There are 9 hidden switches. A switch that is on adds its own fixed numbers to the row, and there is some noise. The rows also spread widely along 11 directions, which tell nothing about the answers.
In the rows, zero is written as 128.
Some rows, each with its switches (1 for on, 0 for off) after it:
[109 128  79 106 146  68 127 108 117  76 104 127 135 110 132 128 146  77
 144  99 126 148 116 160  79 112 218 129 143]  1 1 0 0 0 0 1 0 0
[122 105 123 119 154 116 120 155 120  98 150 155 135 149  98 126 181 116
  79 112 132 141 132 112 117 105 119 108 154]  0 1 0 0 1 1 1 0 0
[101 107 116 127 129 154  79 156 132  99  90 126  92 126 121 152 143 114
 189 122 109 137  79 125 162  87 102 118 133]  0 1 0 1 0 1 1 0 1
[157 145 142 153 127  99 113 132  79  91 105 106 106 104  64 138 108 126
 116 113 107 147  68 137  88  82 107  84 103]  0 0 0 1 1 1 0 1 0
[144 137 148 106 119  98 131 144 130 113 170 145 109 131 111 130 128 117
 114 109 131 102  98 141 119 115 138 121 136]  0 1 0 0 0 0 1 1 0
[ 80 137 156 154 108 175 118 180 130 131 105 154 168 143 134 154 157 185
 129 150  93 155 129 119  71 172 102 185 152]  1 0 1 1 1 1 1 0 1
[116 128 133 108 135 130 105 169 144 118 130 139 129 144 160 133 159 124
 141 129 138 118 116 134 140 138 122 145 154]  0 0 1 1 0 1 1 1 0
[144  97 176 128 203 125 131 140 137  87 193 156 164 145 148 101 172 105
  85 121 117 125 163 188 108 148 105  54 214]  1 1 0 0 0 0 1 1 1
[153 188 188 142 131 154 109 146 136 122 124 100 169 109 146 116 104 133
 132 154 124 127 142 108 126 143 138 119 122]  0 0 0 1 1 1 1 0 0
[100  87 192 171 102 219 131 121 133 136 112 155 152 149 124 133 155 169
 180 159  95 152 126 101 113 160 135 102 132]  1 0 1 0 0 0 0 0 0
[120  69 145 118 146 147  96 146 133 145 141 159  90 152 121 122 149 120
 127 100 144 117  92 102 183  71 111 106 123]  0 1 0 1 0 1 0 0 1
[127 110 162 133 132 144 120 133 113 134 144 151 143 129 146 119 130 112
 142 127 117 133 102 126 112 118 151 113 150]  0 1 0 1 1 1 1 1 1
[172 175 131  84 103 105 124 170 159 120 219 110 137 126 174 123 141 133
 102 113 164  81 122 151 168 144 102 159 182]  1 0 0 0 0 1 1 1 1
[151 130 180 144  99 144 130 123 114 109 165 171 103 123 133 172 136  85
 143 171  75 195 112 123 120 133 141  95 110]  1 1 1 0 0 1 1 0 0
[134 124 105 145  86 123 143 144 104 123 159 111 187 116 145 128 116 188
 133 103 130 102  86 157  84 152  95 180 190]  0 0 0 1 1 0 1 1 1
[141 132 117 118  92 132 119 181 134 100 173 134 130 141 134 145 180 151
 126 132 142 114  96 117 138 146  84 153 173]  0 0 1 1 1 1 1 1 0
[109 128 155 141 123 155 123 126 124 111 113 135 158 128 154 139 143 106
 149 157 107 172 139 111 105 141 178 125 130]  0 1 0 1 0 1 1 0 0
[117 195 134 117 126 110 105 150 132  82  99 106 146 101 110 134 111 116
 115 137 116 145 147 129 100 132 156 144 113]  1 1 0 0 0 0 1 0 0
[110  99 158 124 131 167 123 154 135 141 136 173 134 163 154 129 162 110
 135 145 119 145 142 106 152 124 122 112 150]  0 0 0 0 0 1 1 1 0
[159  92 111 171 120 145 116 101  99  57 131  92 134  95 114 135 139 112
 208 126 101 137  60 149 126 111 114  54 166]  0 1 0 1 1 0 1 0 0
[137 150 120 145 112 100 135 117  91 105 119 144 138 102 159 162  78 116
 170 134  72 146  84 180  77 142 138 167 159]  0 0 0 0 1 0 0 0 1
[151 131 160 129 131 108 120 137 100 108 151 146  98 125 105 146 112 100
  98 128 104 153 101 139 123  95 111  96 114]  0 1 0 0 0 1 0 1 0
[140 106 145 135 138 118 134 154 110  77 180 170 122 146 123 151 190 100
 106 142 101 160 112 144  91 134 108  94 192]  0 1 0 1 1 1 1 1 1
[147 146 141 125 122 122 134 118 134 123 152 101 177 116 138 103 118 141
 124 112 148 103 137 133 124 136 155 127 147]  0 0 0 0 0 0 1 0 0
[130 107 157 132 139 131 117 137 131 121 138 160 111 132 117 138 137 112
 130 125 113 139 107 125 120 107 135 105 119]  1 1 0 1 0 0 1 0 0
[112 115 139 136 143 148 107 158 130  99 140 149 157 134 154 134 147 147
 136 138 114 124 124 137 119 157 104 149 180]  0 1 1 1 1 0 0 0 1
[126 139 163 125 143 129 110 155 129  99 153 118 156 124 142 126 142 140
 115 128 127 125 124 157 104 152 118 125 167]  0 1 1 1 0 1 1 1 1

New rows. What belongs after each?
[129 142 127 124  98 142 101 152 121 105 131 111 141 111 136 127 133 129
 154 135 137 127  96 105 136 131 136 137 131]  0 1 1 1 1 1 1 1 0
[130 157 102 140 135 112 117 136  91  94 109  86 213  97 164 110 112 127
 111 130 126 158 148 149  95 141 131 143 172]  0 0 0 1 1 1 1 1 1
[154  73 183 148 109 137 153 139 117 169 211 214  97 153 130 170 111 135
 110 122  77 139  79 148 115 114  73 127 130]  1 1 0 0 0 0 1 0 0
[135 208 120  99  80  90 119 170 147  86 136 131  87 116 123 174 158 110
 149 139 114 130  83 127  92 140 168 181 138]  1 0 0 1 1 1 1 0 1
[112 119 134 117 115 137 116 150 134 105 141 122 124 132  98 118 146 148
 143 102 136  94  97 134 130 116 118 120 155]  0 1 0 0 0 0 1 1 1
[156 164 216 115 132 105 138 144 148 134 178 172  95 148 101 137 134 132
  90 127 122 103 115 131  98 131 149 124 124]  0 0 0 1 0 0 0 0 1
[138 148 105 119 104 105 122 145 130 104 138 130 138 120 135 135 143 113
 111 131 138 151 138 110 134 120 140 144 129]  1 0 0 1 0 0 1 0 0
[153 157 135 111 112 117 113 142 128  90 147 151 131 121 164 127 152  74
 151 168 127 147 135 106 145 147 167 117 147]  0 0 1 1 1 0 1 1 0
[139 107 137 139 119 123 132 150  97  96 176 151 151 134 111 137 139 147
  68 132 120 156 138 134 119 138  70 122 155]  0 1 1 0 0 0 0 1 0
[163 131 192 151  69 149 159 138 124 102 211 159  98 134 116 176 170 130
 158 157  82 145  59 142  70 157 134 106 168]  1 1 0 1 1 1 1 1 1
[145 115 129 133 148 107 125 138 115  81 157 123 148 122 134 127 137 118
 115 119 122 130 116 166 109 129 105 103 172]  0 1 0 1 0 0 1 1 0
[201 134 163 120 161  81 102 128 119 118 176 133  84  99 106 119  80  91
 123  91 127  83  59 154 154  67 107  72 109]  0 1 0 1 1 0 1 0 0
[145  93 163 152 108 169 144 123 121 124 164 176 139 155 147 143 187  99
 145 168 107 174 129  86 127 138 152  91 152]  0 0 0 1 1 1 1 0 0
[147 163 154 126 138 116 131 137 126 120 145 149 163 122 160 125 110 111
 124 142 109 127 144 138 107 150 146 136 150]  0 0 0 0 1 0 1 0 0
[133  95 159 144 135 153 111 142 119 130 155 171 129 133 155 145 110 116
 139 140  91 152 115 137 153 115  77 116 148]  0 1 0 1 0 0 1 0 1
[125 143 154 133 103 135 132 133 121 141 136 149 143 126 138 143  99 139
 143 131 101 131 116 138 114 135 128 156 137]  0 0 0 0 0 0 1 0 1
[158 153 149 127 156  95 101 146 111 103 126 162 121 113 137 138 106  83
 121 143  99 149 121 137 127 118 119 109 119]  0 0 1 1 1 0 1 0 0
[116 143 175 113 137  92 133 131 118 148 112 184 105 131 118 135 102 104
 129 114 101 132 100 154  65 122 192 137  97]  1 0 1 0 0 0 1 1 0
[156 179 203 162 114 142 127 156 108  77 149 170 124 121  93 172 126 109
 100 196  58 194 141 109  85 149  94  95 119]  0 1 0 1 1 0 1 0 0
[111 139 150 146 132 153  87 132 117  95  60 126  94 100  98 147  92 100
 195 139  72 155  89 135 129  89 127  87  89]  1 1 0 0 0 0 1 0 0
[138 138 115 130  66 127 118 152 119 113 134 151  97 128  92 159 147 121
 120 143 122 168 113  75 148  98 112 137  95]  1 0 0 1 0 0 1 0 0
[112 106 114 109 105 158 113 177 136  94 169 164 133 160 139 129 220 108
 110 153 145 156 146  67 164 130 116 127 181]  0 1 0 1 1 1 1 1 1
[158 139 123  90 106 117 117 194 167  73 227 147  77 158 102 152 228 136
  91 120 152  93 101 111 165 129  78 131 190]  1 1 0 0 1 1 0 0 1
[181 104 149 132 177 105 117 107 110 117 189 111 150 103 145 103 105 101
  96  90 131 124 115 179 150  93 106  59 156]  1 1 0 0 0 1 1 0 1
[108 145 129 117 119 141 102 151 143  81  97 116 100 120 122 138 138 124
 184 130 116 113  92 139 125 126 143 127 139]  1 1 0 0 0 0 0 1 0
[159 133 132 132 136 100 126 125 109 111 145 134 132 116 137 136  96 114
 116 121 113 134 117 153 135 112 108 121 136]  0 0 0 0 0 0 0 0 0
[147 131 180 120 139 113 116 148 127 154 155 122 109 123 108 124  90 147
 112  86 136  81  66 152 116  93 114 123 107]  0 1 0 1 0 1 1 1 0
[121 124 104 137 174 106  90 129 105  76  74  90 138  97 114 123 123 103
 161  98 115 130  83 157 105  87 140  94 135]  0 1 0 1 1 1 1 0 0
[122  95 132 118 109 173  81 150 150 122 131 155  78 127 159 143 157 101
 224 133 118 119  56 103 188 105 132 117 135]  1 1 1 1 1 1 1 0 1
[176 117 153 142 127 132 116 132 116  97 174 123 106 119 125 144 132 120
 144 128 114 123  71 134 143 108  99  90 143]  0 1 0 1 1 1 0 0 0
[117 147 146 129 105 139 109 144 113 105 130 159 125 119 156 170 115 100
 151 163  79 182 122 133 130 138 124 148 131]  0 1 1 0 0 1 1 0 1
[ 98  96 125 134 119 148 124 137 123 106 102 153 122 146 107 129 171 121
 158 126 116 146 116 120 112 115 144 101 142]  1 0 0 0 0 0 1 1 0
[119 108  71 130 119 126  85 140 105  80  90 114 108 116 142 151 142  97
 170 128 117 168  98 123 180  84  94 122 144]  0 0 0 1 0 1 0 0 1
[135 110 122 115  73 172 118 161 146 127 199 119 151 135 152 117 140 169
 144 120 157  86 112 110 194 136  70 150 184]  0 1 0 0 0 0 1 1 1
[113 129 120 124 121 123 104 153 120 108 131 127 137 116 151 150 127 131
 138 123 115 142 103 147 124 130 113 163 147]  0 1 1 1 0 1 1 0 1
[117 170 114  91 140  74 104 144 103 138 109 153 133 102 176 129  65  71
 123 111 112 137 109 151 112 101 177 182 122]  0 1 0 0 1 1 1 1 1
[102 124 158 134 143 173  90 171 130 120 102 140 132 136 141 132 132 146
 178 132  98 111  95 148 134 136  81 125 165]  0 0 1 0 1 1 1 1 1
[118  91 149 121 140 181 109 160 169 127 153 158 107 150 171 141 170 124
 205 125 111  90  74 139 153 133 118 123 175]  1 1 0 0 1 1 1 0 0
[196 139 121 139 124  75 106 115  72  52 167 130  82  76 150 171  97  46
 175 140  70 172  44 193 127 105 104  70 153]  0 1 1 1 1 1 1 1 1
[ 89 115 137 118 132 145 110 180 146 116 123 145 126 159 102 141 179 151
 100 120 136 129 127 100 120 117 109 149 135]  0 1 0 1 0 1 1 0 0
[146 135 125  97  97 123 121 153 157 108 185 143 100 125 185 144 140 112
 209 123 128  68  52 155 142 148 147 163 194]  0 1 0 1 1 0 1 1 1
[120 134 126 121 135 115 107 134 118 126 101 135 113 113 133 135 103 108
 147 108 115 131  84 129 112  94 166 142 106]  1 1 0 0 1 1 0 0 0
[137 162 182 118  98  90 175 142 132 115 182 144 119 150  88 156 168 152
  98 115 118 109  93 160  26 159 176 142 151]  0 0 0 0 0 1 1 1 0
[122 149 101 111  97 138  91 153 137 126 103 120 112 115 166 135 127 115
 179 128 135 125  92 100 168 108 148 170 128]  1 0 0 1 1 1 0 0 1
[105 130 124 107 149 126 112 157 144 108 131 131 146 138 153 133 151 121
 124 115 131 122 133 139 127 130 136 148 159]  0 1 0 0 0 1 1 0 0
[143 119 127 168  67 190 126 158 121  60 171 105 166 122 122 146 175 160
 136 177 112 174 139 104 144 161  51 100 178]  1 1 0 1 0 0 1 1 0
[129 130 171 127 122 133 116 137 120 143 140 154 147 130 135 111 117 127
 119 133 131 134 134 114 132 129 140 122 124]  0 0 1 1 0 0 1 1 1
[ 97 134 123 118 105 134 113 169 127  76 124 164 112 144 102 146 187 110
 139 149 114 148 117  98 105 131 144 134 159]  0 1 0 1 1 0 1 1 1
[143 140 165 159 106 174 119 132 111  95 134 125 147 112 132 132 119 121
 160 167  86 165 136 137 137 141  91  76 153]  1 0 0 0 0 0 1 1 1
[133 165 117 128  92 139  86 172 110  93 117 132 114 111 115 161 123 123
 139 150 100 159 112 107 165 114  64 141 128]  0 0 1 0 1 1 1 0 1
[191 146 155 144  53 102 148  71 101  87 174 100  92  90  66 143 125  99
 163 126 128 142  57 103 108  96 203  65  87]  0 1 0 1 0 0 1 0 0
[114 136 141 131 119 155 117 134 149  73 120 106 128 124 115 138 157 133
 197 132 116 107 100 140 117 141 149 109 161]  0 1 0 0 0 0 1 0 0
[134 134 117 135 129 122 105 157 114 102 125 154 130 124 136 144 127 112
 134 137 103 148 116 128 139 114  88 133 155]  0 0 0 1 1 0 1 0 1
[ 98 116 101 113 134 115 123 144 128 115  96 154 140 142 154 117 165 111
 147 122 137 128 117 117  97 130 190 158 153]  1 0 0 1 1 0 0 1 0
[147 142 177 110 114 128  93 160 119 157 158 178  74 120 160 154  68 102
 129 136  95 141  86 136 171 101  94 145  95]  1 1 1 0 0 1 0 1 1
[135 154 147 119  91 154  93 176 141 106 163 125 122 127 109 138 156 150
 119 138 139 120 110  81 162 127  93 144 132]  0 1 1 1 1 1 1 0 1
[122  81 144 147 158 128 116 124  97 123 132 159 130 135 135 137 126 107
 103 121 104 175 119 136 127  94 113 104 135]  0 1 0 1 0 1 0 0 1
[143 152 148 145 131 112 122 151  97  72 137 123 133 115  94 145 141 115
 105 139 101 159 107 137  75 124 116  98 141]  0 1 0 1 1 1 1 1 0
[ 94 116 136 147 130 187  89 199 131 134 119 137 178 138 120 122 121 200
  97 127 121 117 141  98 150 129  19 170 157]  0 1 0 1 1 0 1 0 1
[ 93 129 133 132 150 167 107 159 138 112 110 135 183 141 182 129 146 128
 139 149 110 154 173 136 143 152 104 146 183]  0 0 0 0 0 1 1 0 1
[164 158 184 142  93 136 148 140 106 100 198 157 137 122 136 158 133 109
 119 167  82 164 115 140  93 157 123 111 165]  0 1 0 0 1 1 1 1 1
[135  53  80 123 140 136  89 177 121 116 175 114 144 137 153 121 149 164
 110  81 161  97  87 149 198  98   4 134 182]  0 1 1 1 0 1 1 1 0
[151 133 187 168 139 175  99  95 100 121  99  80 164  90 122 102  77 123
 146 143 120 159 128 103 147  98 145  60  83]  0 1 0 1 0 1 0 0 0
[156  87  91 156  75 147 127 100  91  99 160 113 150 106 159 148 135  99
 160 143 119 189 103 104 166 106 121 107 142]  0 1 0 1 0 1 1 0 0
[124 115 177 128 133 148 131 136 128 126 161 178 138 140 153 128 137 101
 126 149  99 154 144 135 117 140 143 105 155]  1 1 0 0 0 0 1 1 1
[137  41 125 133 129 148 141 119 112 164 203 177 162 153 166 108 160 128
  92 103 144 140 122 109 149 111 126 124 172]  1 1 0 0 1 1 0 0 1
[144 195 150 105 136 114  84 148 135  83 107  82 124  91  90  99  99 108
 118 120 146 110 134 118 147  96 143  91  94]  1 1 0 0 0 0 1 1 0
[155 121 190 130 122 130 123 131 115 116 160 157  68 134  97 152 123 104
 136 131 100 135  75 133 128  95 123  76 107]  0 1 0 0 0 1 0 1 0
[119 101 163 141 148 148 110 142 129  63 114 120  75 137  43 137 194 115
 155 116 106 134  76 138 102  92 122  26 133]  1 1 0 0 0 1 1 1 0
[142  98 117 142  75 134 137 145  98 109 171 156 115 133 108 156 169 121
 117 137 116 172  86  95 112 109 117 120 134]  1 1 0 1 1 1 1 1 0
[138 142 140 107 125 147 112 139 150 128 164 137 163 125 171  96 135 119
 122 135 154 112 156  95 170 138 158 141 155]  1 1 0 0 1 0 0 0 1
[156 209 161 111 128 104  90 162 120  80 137  94 126  95 109 127 104 101
  87 145 129 146 142 125 142 112 113 107 113]  0 1 0 1 0 1 1 1 1
[162  96 116 134 159  90 122 127  96  81 165 132 134 117 132 127 130  90
 103 114 120 147 111 167 127 103  96  74 164]  0 1 0 1 0 0 1 1 0
[ 88 115 109 116 134 114 113 133 113 109  79 144 116 131 134 133 149  96
 163 117 124 141  85 118  87 105 206 146 128]  0 1 0 1 1 1 0 1 0
[178  69 121 154 101 168 133 137 116  95 202 136 127 145 124 136 195 137
 124 136 127 148 107 105 180 116  58  68 180]  1 0 0 0 1 1 0 0 0
[104  83 131 121 143 128 139 131 121 110 144 159 132 151 150 138 171 103
 147 119 113 141 104 155  96 128 160 117 172]  0 1 0 0 0 1 1 1 0
[122 148 199 149 108 181 133 153 131 124 137 140 167 138 134 133 144 160
 148 163 101 132 127 122  87 179 130 125 152]  0 0 1 0 1 1 1 1 0
[140 134 125 162 104 155 119 116 106  94 111 105 161 100 151 141 101 131
 166 152  94 168 126 139 135 137 105 116 141]  1 0 0 0 0 0 0 0 0
[ 99 140 130 130  78 138 132 160 138  72 151 116 132 138  76 159 218 173
 113 131 132 150 113 110  68 159 145 151 154]  1 1 1 1 0 1 1 0 1
[ 92 172 124 116 119 142 112 178 137  82 119 135 160 133 135 148 166 131
 117 152 109 152 154 115  98 158 132 172 171]  0 1 0 0 1 1 1 0 1
[139  95 176 122 127 149 131 111 117 136 161 174 127 148 127 103 140  89
 111 142 136 150 145  82 158 105 173  76 116]  0 1 0 0 0 0 0 1 0
